The groups are shells around one centre, one inside the other: the same stretched ball of 7 dimensions in 6 sizes.
Known rows, each followed by its group:
[-24   3  -4 -26  42  35 -11  26  24 -42  46  22  33  15]	K_375
[-26   3 -10  15  36   9   2  27  33 -48  38  20  48  29]	K_141
[ -4 -16  23 -30 -19  19 -11  61  -6 -30  44  10 -15 -15]	K_218
[  9  13   6 -45  24  22 -11  47   9 -30  68   2  11   0]	K_941
[-10  -9   5 -13  -4  20  12  49   6 -45  39  15  10  -7]	K_218
[-14  -5  12 -19   7  18 -18  46  14 -30  47   9  16  12]	K_141
[ -8   3 -12  -1  33  22   2  32   1 -37  39  18  24  16]	K_141
[-18  -6  -7  -4  13  -6   3  43  32 -67  46  39  13  -5]	K_141
[-35 -12   6  -5  20  -7  -5  40  49 -71  44  42  16  -4]	K_141
[ -4  -6  17 -34  17  34 -12  45  -9 -24  46   6  -4  -5]	K_822
[-14   9  -8 -24  42  36 -19  26  13 -26  49  10  38  29]	K_375
[-22   8 -28  17  35  24  16  21  23 -48  32  20  63  36]	K_941
[-17   0 -16  -4  32   8  -1  32  23 -57  44  37  23   8]	K_141
[  0   6   0 -25  16  16 -19  44   9 -28  56   9  17  14]	K_822
[-26  -8  12 -12  31  -2   3  41  38 -68  47  34   6 -14]	K_941
[-32 -12  13 -22  21  16  -7  39  34 -57  43  31  12  -6]	K_141
[-38 -25  11   0  14   4 -16  41  23 -57  29  46  -5  -5]	K_928
[ -3  15 -31   9  22  16   4  30  14 -35  45  11  58  40]	K_375
[  0   6   5 -22  14   6   7  49  21 -47  59   8  18  -4]	K_941
[-29 -11 -17  15   8   0   5  36  31 -66  31  45  29  11]	K_822
[-25 -13  12 -34  21  33 -28  38  10 -34  41  27   1   2]	K_218
[ -5   4 -11   5  31  13  14  35   6 -44  41  16  25  11]	K_928
[ -6   2  12 -15  24   3  16  46  25 -56  54  12  11 -13]	K_218
[-17 -10 -13  -7   2   8 -14  43  15 -50  39  41  12   7]	K_822
[-21 -11  -1 -21  11  15 -17  42  17 -49  43  38   4  -2]	K_822
[-38 -11   1 -21  29  17 -15  32  40 -61  42  42  18   2]	K_375
[-25   3 -10  10  32   3  -8  30  36 -47  43  22  44  30]	K_928
[-14   2  16  -7  39  26  -4  34   7 -25  42  -4  24  17]	K_928
[-22   9  -3  -3  54  11  -8  26  35 -43  50  15  42  27]	K_375
[-32 -11  -9 -23  -2  20 -24  39  34 -51  42  41  26  13]	K_218
[-17 -16  21 -29   8  17 -13  49  10 -44  44  25 -13 -16]	K_822
[ -9   9 -17 -29   5  -2  -8  46  46 -62  66  31  33   5]	K_218
[-22   7 -19  -1  35  16  19  27  37 -64  43  28  48  13]	K_941
[-13 -15  26 -22  -7  27 -15  53  -3 -22  39   2  -2   0]	K_375
[ -9  11 -14   0  23  17   0  33  19 -35  47   7  49  32]	K_928
[-13  17 -16  -1  39   0   5  31  46 -54  58  15  55  26]	K_941
[-34 -13  -9  17   8 -20 -15  41  46 -67  38  49  22  14]	K_218
[-15   9 -32  23  36  28  13  20   6 -35  29  15  60  43]	K_218
[-30 -11  -6  17  28  24 -11  27   5 -32  22  24  28  30]	K_375
[  4  16  -3 -20  41  39   5  32  -4 -21  51  -9  34  20]	K_141
[-30  -5 -33  -3  11  21 -15  28  26 -54  34  49  41  27]	K_941
[-42  -9 -10   2  31   6  -8  27  48 -68  37  48  34  14]	K_822
[-34 -37  42 -24  -2  30 -19  51  -4 -35  24  25 -31 -23]	K_375
[-12  -7   1 -29 -12   5 -30  53  24 -42  54  28  10   6]	K_375
[-15   7 -20  19  40  28  16  22   5 -35  30   9  52  34]	K_941
[-39 -15 -15   9   4 -22 -21  41  57 -77  41  63  22  10]	K_218
[-14 -12  -4 -14   4  14  -4  45   8 -51  39  36   0  -7]	K_928
[-36 -29  17   7   7   9  -2  43  15 -56  22  38  -6 -10]	K_822
[-30  -4  -6 -13  39  18  -9  28  32 -56  42  38  24   8]	K_928
[-23  10 -12 -12  39  19  -7  27  39 -47  51  19  51  27]	K_141
[-38 -11  -8  24  44   7  11  23  29 -65  24  41  28  11]	K_941
[-30   4 -49  24  24  15   8  19  33 -62  29  47  67  40]	K_218
[-33  -2 -37  20  23  10  -5  23  34 -58  30  47  54  37]	K_141
[-25 -18  10 -14  -9  -5 -22  53  31 -55  44  37   0  -5]	K_941
[-25 -24  22  -3   9  29   9  43  -5 -41  22  19  -6 -12]	K_822
[-23 -15  -9  -3  -7   4 -11  46  21 -55  36  42  11   4]	K_822
[-25 -13  18 -11  32  54   0  29 -14 -20  22   4  13   9]	K_928
[-25   5 -17   2  31  29   1  24  26 -41  37  17  57  34]	K_928
[-14  16 -14 -11  39  -5 -16  33  49 -51  64  23  45  27]	K_375
[-29 -28  18  -3  11  42  -1  37 -17 -31  13  22  -7  -4]	K_928

New rows, each followed by its group:
[-33 -13  14  -6  41  44  -3  26   2 -32  24  14  17  11]	K_928
[-14   1   0 -30  26  44 -24  32   2 -18  44   8  26  24]	K_375
[-16  14 -15  -7  47  11   8  27  39 -56  54  20  47  18]	K_822
[-13  10 -48  12  21  16   4  25  19 -51  38  37  57  37]	K_375
[ -8   1  16 -49  21  18 -26  47  21 -36  64  15   1  -5]	K_218
[  3  16 -33  -8  27  20   3  32   9 -39  51  18  44  26]	K_928
[ -1   8 -22  -9   6  27   0  38   2 -31  44  11  40  26]	K_928
[-36  -4 -11  23  37   4   1  25  39 -56  32  30  46  29]	K_928
[-39 -23  14  -2  21  29   8  34  15 -54  21  32   7  -7]	K_141
[  0  -2  18 -21  21  23  -8  46  -8 -23  47   0   0   1]	K_141
[-10  -1 -21   8  13  25  13  34   0 -41  31  21  34  19]	K_928
[-25  -9 -12  -5  -1  12 -26  39  22 -41  38  34  27  25]	K_928
[-17 -12  15  -9  15   9   9  46  15 -53  40  22   0 -14]	K_822
[  0  10  -1 -46  14  17 -32  46  20 -29  68  12  19  13]	K_218
[-37  -5   8  -3  47  28   2  24  31 -48  34  18  36  15]	K_941
[-24  -2 -11  -7   7   0 -13  40  43 -56  48  33  36  18]	K_141
[-26  -6 -15   2  13  15   9  34  27 -60  34  34  35  10]	K_822
[-37 -22   8 -13   9  34 -29  35   8 -33  25  32  10  14]	K_375
[-17   1   6  -1  36  41   9  28   1 -24  32  -6  38  23]	K_941
[-19   1 -12  19  31   5  -2  30  20 -42  37  20  39  30]	K_941
[-37 -14  19   2  37  16   8  32  29 -56  31  23  16  -2]	K_141
[  5   7 -11 -20  15  18 -20  43  -3 -23  53  12  17  20]	K_218
[-27   7 -12  14  40  -1   8  27  48 -60  45  22  54  26]	K_375
[-24  -3  20 -19  32   4  -2  41  40 -57  53  18  13  -7]	K_941
[-31  -9 -27  10  13  21  -8  27  20 -51  26  43  40  28]	K_822
[-35   8 -27  19  44  -5  -5  21  58 -65  44  39  63  38]	K_375
[ -1  16 -17 -27  13  12 -24  41  26 -32  64  12  42  30]	K_375
[-27 -20  22  -5   3   7   8  49  22 -58  34  25  -1 -17]	K_375
[-41  -9 -29  15  32  24   4  18  28 -62  22  50  45  24]	K_375
[ -8   3 -18  -4  19  19 -20  34   4 -27  42  20  30  31]	K_375
[  8  11 -18 -19  10  29   2  41  -6 -29  49   7  29  16]	K_928
[-21 -15  -4   0   4  30 -12  37  -5 -29  25  23  17  18]	K_822
[-15  -6   3 -31  21  43  -8  35   0 -33  40  18  12   3]	K_928
[-17   0 -36  15  18  13  17  30  18 -61  32  40  41  18]	K_218
[-42 -14 -19  27  18  -3   2  29  41 -70  25  51  38  20]	K_141
[  6   8  -9 -26  13  40  -2  40 -13 -19  47   0  25  15]	K_141
[-25   1 -31  11  32  10  -5  24  28 -55  36  42  44  29]	K_822
[ -6  12 -11 -26  17  15  -8  40  30 -43  60  14  38  17]	K_822
[  7  -1  18 -25   4  24  -3  53 -11 -20  50  -8   2  -1]	K_941
[  8  29 -37  -3  32   1   8  33  31 -47  65  13  62  34]	K_218
[-19 -11  -3   9  16  21 -16  35  -3 -26  27  20  19  26]	K_218
[-43 -19  -4  21  22  23  -3  26  17 -46  15  34  30  23]	K_141
[-25   6 -25  12  26  -6   5  30  50 -67  46  35  53  25]	K_141
[-25 -19   9  -3   8  33 -19  38  -7 -23  24  18   9  17]	K_928
[-23  16 -36  12  40  11  15  20  47 -62  45  28  74  37]	K_218
[-27 -13  14 -24  11   6 -20  46  33 -54  48  33   2  -7]	K_822
[ -6  18 -34 -17  27  10 -15  32  32 -46  60  28  50  32]	K_141
[ -9 -23  44 -37  -4  30 -15  59 -16 -23  40   4 -33 -25]	K_375
[ -3  20 -30 -16  35  24  16  29  25 -52  55  18  53  18]	K_218
[  2  -8  37 -29  17  43  12  50 -26 -17  40 -16 -13 -18]	K_218
[-10   8   5   4  48  31  26  28   5 -35  38  -7  37  14]	K_218
[-37 -22   9 -13   0  31 -24  38  13 -36  26  30  13  12]	K_941
